The same things were measured in two ways. Each way mixes the same 9 hidden numbers, adds some noise and spreads widely along 5 directions of its own, which tell nothing about the thing.
Some things both ways: the first way, then the second way.
[-1 -2 -10 41 -29 19 -26 19 5 43 9 -24 3 -42 -3 31 26]
[15 -32 10 -17 -14 -27 -12 15 -12 18 -18 -29 1 -16 -22]

[36 -43 -12 3 -6 20 -69 43 69 -5 -25 -13 27 -40 24 12 66]
[-1 22 23 14 19 -7 -23 45 -10 18 44 -22 0 10 0]

[-64 27 13 3 0 -34 -9 14 -9 9 26 5 -36 4 -28 32 37]
[14 22 -12 -20 -46 -20 20 8 -33 -6 -12 -7 1 3 -22]

[-12 -17 10 -45 19 11 -11 64 18 10 27 -9 29 -7 -32 25 42]
[-4 14 11 33 21 -19 11 8 12 23 3 -28 -3 15 -14]

[15 -64 -2 17 -27 77 36 -24 -45 66 25 52 11 54 -55 28 25]
[13 -15 -11 0 2 -10 33 3 -19 -30 17 -10 -3 -9 -38]

[-3 -12 32 -17 -30 -9 -41 27 83 -4 3 -46 44 -47 -10 -4 41]
[-11 -26 -22 -17 -17 -19 15 -29 -30 23 -20 -22 0 -10 -16]

[0 -30 23 -41 14 41 -6 5 -2 -18 46 30 19 11 -24 18 22]
[-10 -4 -18 4 29 22 12 -8 -19 35 -21 -16 9 -17 24]

[36 -17 -42 25 13 18 -13 30 -31 11 -6 20 -2 44 8 -12 -6]
[-19 -17 -34 19 63 36 2 -17 -11 -23 50 -30 17 -2 -29]

[-39 -66 49 45 -25 40 19 -34 -64 14 15 41 -21 -17 -4 29 52]
[2 19 -31 24 1 -29 17 -4 11 -24 26 -27 -4 33 -5]

[-24 64 -35 30 -7 -72 -22 36 -42 -33 9 11 -69 11 32 -4 -23]
[37 -54 4 -40 -11 23 31 -7 -10 5 19 -50 -4 21 13]

[-47 -31 -1 -2 13 -4 3 -20 -31 -32 2 34 -30 1 38 -3 27]
[57 47 3 41 35 2 61 46 9 -8 4 -4 -72 27 43]

[42 -8 -12 -10 -1 4 -29 22 -17 -16 23 25 -5 -2 24 -7 -20]
[8 -69 24 -23 -4 9 -6 -2 1 31 7 -15 2 -17 21]

[44 -42 7 -56 -14 24 12 32 33 30 21 16 36 36 -59 -25 -47]
[-25 -6 -18 8 -27 -7 11 -39 -13 -25 54 12 39 -34 -13]

[24 10 -61 -17 -1 28 -24 48 41 41 12 -40 37 -19 -8 12 -16]
[-3 -14 -6 -2 2 -18 -39 10 -7 -5 -21 -13 14 -57 -12]

[-12 20 12 -27 45 -39 -39 75 28 -3 24 -27 29 -3 -37 16 25]
[-25 -20 -33 -19 26 23 33 -20 -30 14 -40 -25 25 -1 -42]

[-31 4 -65 -12 14 4 -3 29 14 29 -11 -12 -12 24 0 26 -19]
[-3 21 -25 17 34 -37 14 23 9 -24 5 -6 -19 -8 -18]

[-19 10 -1 -33 21 -2 -23 38 -12 -65 37 8 0 -12 24 4 54]
[-12 -54 15 -19 -31 -18 -27 -1 8 -13 -1 5 -3 12 -2]

[-3 10 -79 2 8 -14 -11 -16 50 16 -5 -48 69 -19 11 -62 -29]
[-1 12 29 21 4 4 -27 20 20 -6 6 -3 -38 4 62]

[-21 28 -24 -12 38 -7 -22 51 -21 -21 30 -1 -19 6 -1 1 10]
[5 -30 -27 -5 40 36 -20 -13 -15 37 -28 -13 23 -11 20]

[10 -5 -27 -32 -10 0 -7 36 16 -7 16 25 2 22 -7 1 2]
[5 -32 -37 -5 2 -13 0 -23 -9 -11 7 -26 9 10 -18]

[-4 25 -57 -32 25 -9 4 11 -37 16 22 50 -47 86 -12 21 -34]
[-13 37 -51 27 28 -1 -13 -11 -41 -40 3 -3 25 -41 -43]

[-35 56 -12 -39 14 -49 -21 39 16 -32 40 -11 -19 2 -17 1 -36]
[-24 -24 1 -12 -20 -4 16 -23 -8 10 -15 -8 8 -8 5]

[-21 58 -21 17 8 -45 -18 8 -23 -8 26 -21 1 6 4 -14 14]
[-9 28 -17 7 3 32 0 -14 -46 -40 -18 -29 9 -25 -22]

[-9 41 -44 0 -13 -36 -37 19 44 -6 2 -14 -13 6 0 -7 11]
[25 15 -5 6 10 19 10 6 -38 25 -2 -41 -12 2 8]

[3 -17 -6 20 -17 -7 -40 39 68 37 -17 -24 0 -41 -26 4 -9]
[-32 31 -47 29 -6 -42 16 -11 -10 -37 26 0 25 -5 -61]

[8 44 -52 -74 14 -28 -35 88 66 -38 25 -15 -1 15 -6 -7 2]
[22 1 -10 -7 -5 11 9 9 -30 -8 -1 -9 -1 -28 2]

Other things, the second way, with their names:
<591>: [6 -10 17 4 -21 -48 -3 22 5 -31 8 -30 5 26 -72]
<311>: [-79 15 -62 36 18 -7 -43 -58 -23 -19 32 -11 69 -14 -56]
<503>: [13 -4 -6 14 23 25 -34 -6 -48 46 -31 -47 7 -12 2]
<375>: [-26 -3 -23 -22 31 17 28 -2 -17 -3 20 -13 4 -50 0]
<479>: [-8 -36 17 -19 -17 -12 2 3 -9 9 -3 0 -11 -30 8]
<853>: [-13 -3 -13 -4 -26 -39 -6 -3 -3 -59 -2 -9 8 -25 -45]
<531>: [-16 -14 3 4 10 0 -12 5 -2 40 4 21 10 -39 26]
<302>: [4 -56 61 -28 -34 -2 -14 11 -9 73 34 -20 -7 24 35]
<915>: [48 -10 -16 -52 -52 -4 36 20 -16 -59 -3 -1 -23 -19 14]
<881>: [-3 -18 -52 -11 20 40 -14 -39 -23 25 -42 -30 24 7 34]
<754>: [27 -11 4 7 5 35 4 7 -17 -13 -8 -32 0 -9 10]
<690>: [9 -23 -19 -33 -8 18 50 -13 -50 13 0 14 -12 -10 13]
<910>: [5 -25 36 -13 4 -13 -7 33 22 23 33 -26 -26 18 27]
<1125>: [-5 -25 2 11 3 -23 -16 -5 -4 8 -20 -26 8 -19 -24]
<941>: [6 43 -9 3 -6 4 -11 20 -10 -4 62 27 11 -61 61]
<650>: [26 -22 -17 -67 -44 -16 -13 14 -10 17 -22 -13 15 -20 32]
<323>: [-40 18 -56 71 39 -11 -50 -70 14 -92 37 -66 47 10 -64]
<450>: [8 37 -5 10 11 33 -62 12 21 -3 -23 -37 4 -25 94]
<421>: [-4 3 2 1 13 5 3 8 -5 13 -10 -15 -4 1 3]
<169>: [14 -17 -13 21 7 -6 21 -13 -14 -13 -23 -15 -7 -22 -13]
<68>: [-68 27 -25 36 37 -26 -49 -17 35 -24 7 -41 31 -22 -18]
<45>: [7 69 5 26 -12 16 11 26 3 -38 -22 2 -24 -7 46]
<771>: [-15 46 43 -10 -32 -6 25 39 -28 0 15 9 -12 -33 -5]
<1036>: [-6 6 6 14 2 -26 20 9 22 -12 -2 -20 -30 18 12]
<1153>: [-2 56 -14 23 19 -6 9 21 -3 -29 -6 -24 -16 -12 -1]
<1017>: [-14 20 -8 10 -22 -10 -3 6 -21 -38 5 8 6 -32 -16]
<884>: [-14 -28 5 -8 -26 -10 -20 1 -3 -38 -20 2 -6 -1 -22]
<234>: [-24 11 0 9 20 11 7 8 16 -2 -11 -16 -6 23 17]
<842>: [58 -56 31 0 3 -14 53 30 -4 67 7 -11 -56 30 36]
<99>: [-6 -43 33 -43 -31 -15 14 27 -15 80 -10 8 -8 9 24]
<730>: [37 -6 25 -21 -10 -28 26 42 -3 0 -19 -41 -46 -14 7]
<377>: [-28 -23 0 49 33 -8 -20 -33 -8 20 -8 -23 23 -23 -36]
<707>: [10 19 -21 25 -22 -41 -12 -6 6 -47 9 -23 0 -1 -26]
<942>: [-22 4 -1 25 24 0 -2 1 2 44 26 -3 0 14 17]
<427>: [-32 43 -60 6 44 -2 28 14 -6 -92 26 24 3 -12 -43]
<415>: [14 -31 -12 -4 -16 -11 13 -9 -23 -32 21 -8 1 -20 -33]
<26>: [14 2 31 20 -27 -47 26 31 19 -7 3 8 -34 18 -9]
<967>: [57 -12 7 -24 -14 -13 47 35 -22 39 -4 19 -50 38 38]
<260>: [23 -2 0 31 13 -3 32 11 -19 25 -26 9 -20 -13 10]
<906>: [-8 0 -2 32 -10 -32 -16 -17 -5 13 -7 -6 3 0 -6]
<901>: [-60 -2 -49 36 40 -10 -7 -45 -14 -22 30 -14 48 -15 -63]
<841>: [3 -47 22 -4 -20 -39 -3 9 2 28 7 21 -2 -21 -19]
<238>: [41 -39 13 -44 -58 2 45 3 -48 3 -3 28 -28 -20 21]
<408>: [12 11 -35 5 17 -31 -32 -6 22 -9 50 -49 21 3 0]
<930>: [-27 36 -44 15 25 37 31 -17 -28 -72 34 -28 7 9 -27]
<1082>: [11 32 2 7 -48 -35 -24 4 -10 -23 -24 -23 2 -53 1]
<164>: [53 8 0 23 28 38 -6 14 8 1 -45 -39 -29 -6 65]
<412>: [7 -23 -23 6 7 -3 -4 -10 -6 1 14 -8 5 17 1]
<768>: [1 -22 18 -49 -10 -1 -5 37 3 -26 -15 -33 -20 -8 15]
<714>: [16 7 32 11 17 21 3 43 -6 25 39 12 -31 1 47]
<17>: [-37 -55 20 11 -21 -59 -3 -7 27 -18 4 4 0 -4 -54]
<606>: [-8 -2 0 -3 -16 -16 30 18 -25 25 -21 15 -5 20 -20]
<864>: [-18 15 -4 -1 -34 -39 -33 -2 15 12 15 -41 20 19 7]
<823>: [-12 35 -34 19 15 -3 9 -3 -31 -55 5 3 4 -32 -44]
<1165>: [-21 -63 -9 2 -7 -21 -32 -19 -23 14 -25 4 22 -28 -37]
<171>: [25 -9 10 20 1 6 -18 14 -16 -15 22 -16 -14 8 -7]
<353>: [-52 47 -46 22 33 -5 19 -13 0 -34 31 8 19 -4 -23]
<1008>: [33 -17 -10 22 31 6 25 0 -14 13 36 17 -14 16 17]
<621>: [-25 53 -27 75 34 7 -4 -23 -11 -6 11 -55 9 10 -12]
<1139>: [22 -32 32 -12 -18 7 22 13 -23 47 -14 -21 -22 19 20]
<794>: [-18 32 -2 22 6 4 24 6 -10 -27 1 -3 -5 -10 -10]
<570>: [-3 -16 -10 -19 -6 -9 31 1 -18 -36 -20 4 -20 -42 -13]
<806>: [-19 -49 16 -16 2 -19 -25 10 4 27 -31 -40 -2 -20 -9]
<212>: [-7 -38 4 39 9 -35 -2 -12 6 22 -21 -3 14 -4 -43]
<242>: [7 -23 -9 16 -20 -26 -8 -17 4 11 12 -12 8 -1 1]
<1065>: [-2 15 14 30 1 -14 26 5 9 -33 19 -6 -5 5 -26]
<411>: [-35 -44 -20 -19 -23 -32 -22 -27 24 25 -30 0 21 11 12]
<231>: [3 -4 6 25 -37 -7 -10 -22 -35 9 0 -2 13 -24 -7]
<986>: [37 12 -20 -14 -29 -7 38 -1 -35 -6 4 -20 4 -42 4]
<1016>: [22 6 8 -23 23 9 43 54 -42 33 -9 32 -27 -4 1]
<652>: [-13 -31 3 9 -8 -21 -17 -7 4 -11 -15 4 -2 12 -26]
<1124>: [-19 -84 5 -41 16 8 -31 3 11 8 -47 -33 10 -17 -25]
<480>: [16 -17 -13 3 -20 -5 15 -15 -32 20 -3 -6 -1 -8 2]
<922>: [-11 -6 -11 7 -11 4 -38 -5 -5 -6 25 -14 27 -15 12]
<856>: [-5 -31 -32 -7 43 61 12 -15 -16 -12 -2 -21 2 19 10]
<547>: [8 19 -9 20 21 2 10 7 -7 -19 32 -10 -13 -11 9]
<528>: [-23 -35 -26 -15 1 -7 -14 -3 -6 -2 -15 1 22 -2 -14]
<1106>: [-2 -20 12 30 49 9 1 7 33 6 35 -48 -22 39 17]
<914>: [-24 2 17 57 22 -49 27 19 33 2 55 -1 -24 34 -30]
<1156>: [-12 -3 12 28 3 -15 -41 -6 3 -12 -10 -67 23 8 -53]
<107>: [-4 -3 7 -19 -26 -10 7 4 1 3 19 -9 -13 -6 37]
<200>: [18 -44 -8 -21 -19 -14 44 -10 -5 -38 21 21 -29 -19 16]
<501>: [-14 -42 14 10 -13 -37 21 -12 7 -1 41 -3 -14 57 -26]
<147>: [2 -38 -37 17 13 -33 38 -40 2 -24 1 -22 0 14 -44]
<201>: [0 -38 3 15 21 20 13 -3 7 -31 -26 -22 -18 -6 -14]
<370>: [-1 -10 -28 -9 -36 -24 16 -14 -12 -21 1 -14 14 -6 -18]
<93>: [-19 -39 26 42 -8 -17 -39 -23 25 6 5 -29 8 12 -14]
<240>: [-5 18 -50 2 -12 -22 22 -21 -7 -28 32 11 11 1 6]
<831>: [-15 -17 15 -4 -3 -10 -16 11 -13 2 -42 -26 2 -33 -29]
<700>: [18 -43 15 -41 -52 -28 2 5 -3 7 -28 -42 -5 19 -11]
<346>: [36 26 -34 18 25 2 27 8 -16 9 8 25 -3 -40 36]
<1007>: [-28 -42 11 -1 -7 -36 -13 -9 0 14 -9 -14 0 24 -40]
<1118>: [0 21 21 33 -34 -16 29 8 -9 -43 2 -1 -5 -12 -43]
<946>: [17 -12 -9 0 14 10 -2 -1 -19 28 -14 -27 3 -14 6]
<544>: [-13 4 -32 32 1 -29 -3 -27 3 -49 25 -12 16 -9 -37]
<61>: [-18 -4 -10 -15 -25 11 21 -1 2 -42 -3 5 0 15 2]
<894>: [-39 -28 -16 11 -6 -15 18 -24 -17 1 9 19 9 5 -27]
<830>: [-2 83 10 90 38 14 35 5 -4 -27 29 -26 -22 35 -12]
<357>: [-25 -32 -6 -16 17 12 2 -11 -6 21 3 -42 26 6 -22]
<462>: [-17 -10 0 15 -16 12 -32 -21 -4 15 18 -23 25 6 19]
<777>: [18 -56 37 -23 -9 -16 27 19 13 29 -15 -17 -28 2 11]
<247>: [12 -8 -5 6 -2 -2 15 5 5 -15 6 -16 -6 -5 2]
<646>: [-13 25 -54 -50 -72 -16 -37 -23 -61 -79 -24 -5 48 -111 -31]
<300>: [-14 34 -50 27 7 23 18 -34 -12 -59 -24 4 3 -32 6]
<781>: [0 -13 -49 24 39 10 -1 -29 -32 8 -29 -23 15 -22 -22]
<269>: [8 -14 10 30 25 4 -4 2 -14 53 -6 -22 -8 14 5]
<935>: [-4 10 -9 14 21 33 37 2 -26 6 5 -13 0 -37 7]

Some of these things the first way, each followed by its name:
[51 -64 41 -26 8 29 -45 38 6 3 24 38 8 -41 -4 24 29]
<212>
[72 -6 -53 -65 64 -59 -75 38 39 -96 18 61 25 34 47 -53 -18]
<856>
[-5 -25 -28 37 3 24 15 -44 -31 19 24 41 26 60 -38 -17 22]
<930>
[15 -32 -37 -40 19 14 -2 17 10 -4 21 52 5 47 -22 -9 0]
<412>
[-23 1 44 -10 7 15 -12 19 -51 -27 10 -8 -25 12 31 41 5]
<375>
[-61 -10 -10 88 20 -1 -12 -41 -27 72 -34 -28 -24 12 -11 18 32]
<1016>
[-37 -52 49 13 24 24 0 4 -23 14 1 -11 29 -5 -19 21 35]
<353>
[-10 15 -7 -14 -18 -10 -17 37 1 -11 25 13 -47 -18 1 9 -23]
<242>
[37 18 -43 -71 26 -17 -20 45 -27 -56 61 72 -20 45 8 -3 -11]
<754>
[44 29 -46 -45 -1 5 -38 47 -8 -24 69 58 -7 17 -3 42 23]
<1156>
[-17 -49 29 3 -8 35 -3 3 -12 24 17 12 15 -29 -10 41 28]
<650>
[9 -13 1 -13 23 -26 -24 35 -8 -11 10 8 13 -11 6 -11 5]
<1065>
[-10 39 -18 -17 9 -2 4 36 -53 13 46 17 -41 33 -22 22 -27]
<377>
[13 -13 -22 -27 2 22 5 1 -24 16 36 40 -1 35 -18 16 1]
<946>
[-57 38 -10 -62 30 29 16 53 -47 -24 57 21 -64 51 -26 51 -18]
<531>
[-15 -8 1 8 32 -21 1 -10 -40 2 35 17 20 2 -13 -19 -9]
<881>
[26 -58 34 -5 0 67 -11 19 -20 7 45 36 39 5 -34 39 64]
<357>
[-1 -8 -19 -19 3 -45 -24 -8 10 -28 0 50 -31 38 17 -11 -8]
<501>
[2 43 -21 11 11 -27 -54 38 17 2 19 -49 23 -49 21 16 16]
<831>
[-6 -4 9 19 23 -23 -35 -8 -30 -31 16 3 17 -30 43 -15 48]
<884>
[-29 67 -58 -45 -3 7 -2 47 26 -5 53 -9 -6 44 -47 11 42]
<503>
[-41 22 -3 14 9 -42 -28 -7 -40 -31 7 29 -78 -17 45 20 -10]
<26>
[-23 19 10 -21 33 -38 -9 2 -47 -49 42 21 -10 -5 20 -29 -28]
<300>
[-16 26 -68 -18 21 1 4 -16 -46 -4 39 23 13 52 20 38 -1]
<768>
[-30 8 -8 -44 15 9 0 45 11 -1 30 -8 0 1 -34 -2 7]
<260>
[32 -34 2 81 -2 58 -24 -25 -71 40 28 2 39 -44 20 28 30]
<1124>
[-6 48 -71 10 -3 -32 -27 22 -16 -24 13 29 -61 26 26 -10 -3]
<171>
[-9 -13 -6 24 17 -16 1 -22 -30 17 21 20 11 11 -25 -28 18]
<830>
[12 8 -5 1 6 -4 -35 25 -16 1 17 4 -24 -8 13 8 10]
<1165>
[-60 19 23 3 14 -11 -42 7 23 -25 27 7 -38 -12 -27 34 48]
<606>
[-34 -16 -28 40 -20 2 31 -43 -39 46 8 13 -1 14 -8 1 -11]
<915>
[-5 -9 -8 -4 -18 33 4 -15 -7 5 52 38 1 17 -35 10 16]
<621>
[3 -28 28 -26 24 31 -43 34 -12 -55 43 42 -9 -19 8 32 51]
<528>
[-15 -7 -6 40 11 -1 -3 -15 -73 -13 31 6 14 -52 40 -24 25]
<164>
[-66 38 -28 42 30 -44 2 -22 -26 13 27 -39 21 -46 -4 -35 -16]
<45>
[-7 4 9 33 -27 -1 -19 7 -28 -10 6 12 -40 -10 23 2 15]
<415>
[-1 -19 -36 -36 -1 53 -1 22 5 -10 23 22 13 25 3 34 26]
<910>
[56 -54 -16 1 4 61 -19 13 14 -3 42 8 91 -35 -11 -30 44]
<201>
[13 20 -59 -25 18 -34 -28 53 -10 13 21 48 -35 37 -5 38 17]
<591>
[22 -30 -22 -25 9 19 -11 15 28 22 6 1 49 19 -24 -8 20]
<823>
[11 45 -16 -17 -15 -45 -40 14 22 -21 30 22 -52 -1 -2 -19 -36]
<231>
[19 -24 12 -24 -5 5 -31 -15 25 -13 32 33 21 8 -14 1 33]
<1139>
[-1 -37 -9 -12 -40 37 -5 29 66 20 2 -14 22 -21 -34 -10 26]
<842>
[-16 -5 -47 -42 14 48 29 61 -14 -3 44 5 40 32 -36 -2 38]
<1106>
[7 -16 32 29 -12 -54 -49 4 5 -10 -11 5 -17 -55 37 -8 -6]
<370>
[28 -39 -24 29 19 -63 -37 -3 3 13 -64 14 -25 12 48 -56 -37]
<1008>
[-10 18 -28 -5 0 -1 -20 24 26 2 23 -16 12 -17 -15 -2 3]
<1017>
[-5 -4 15 22 -11 -13 -42 12 22 -18 -12 -40 13 -55 42 -7 5]
<570>
[-73 -13 40 47 -8 -33 12 -16 -62 8 -18 8 -71 -10 15 15 -21]
<240>
[26 10 -50 -24 -20 41 -32 28 54 5 39 -23 48 -21 -6 27 4]
<806>
[-28 25 12 0 -37 4 -5 -3 -25 16 41 -8 -20 -38 5 38 1]
<1082>
[-19 3 -16 -29 36 19 -19 23 7 -39 50 8 32 -7 -15 8 15]
<234>
[22 -22 -60 -65 2 46 -16 25 86 -1 43 13 68 7 -40 5 15]
<1153>
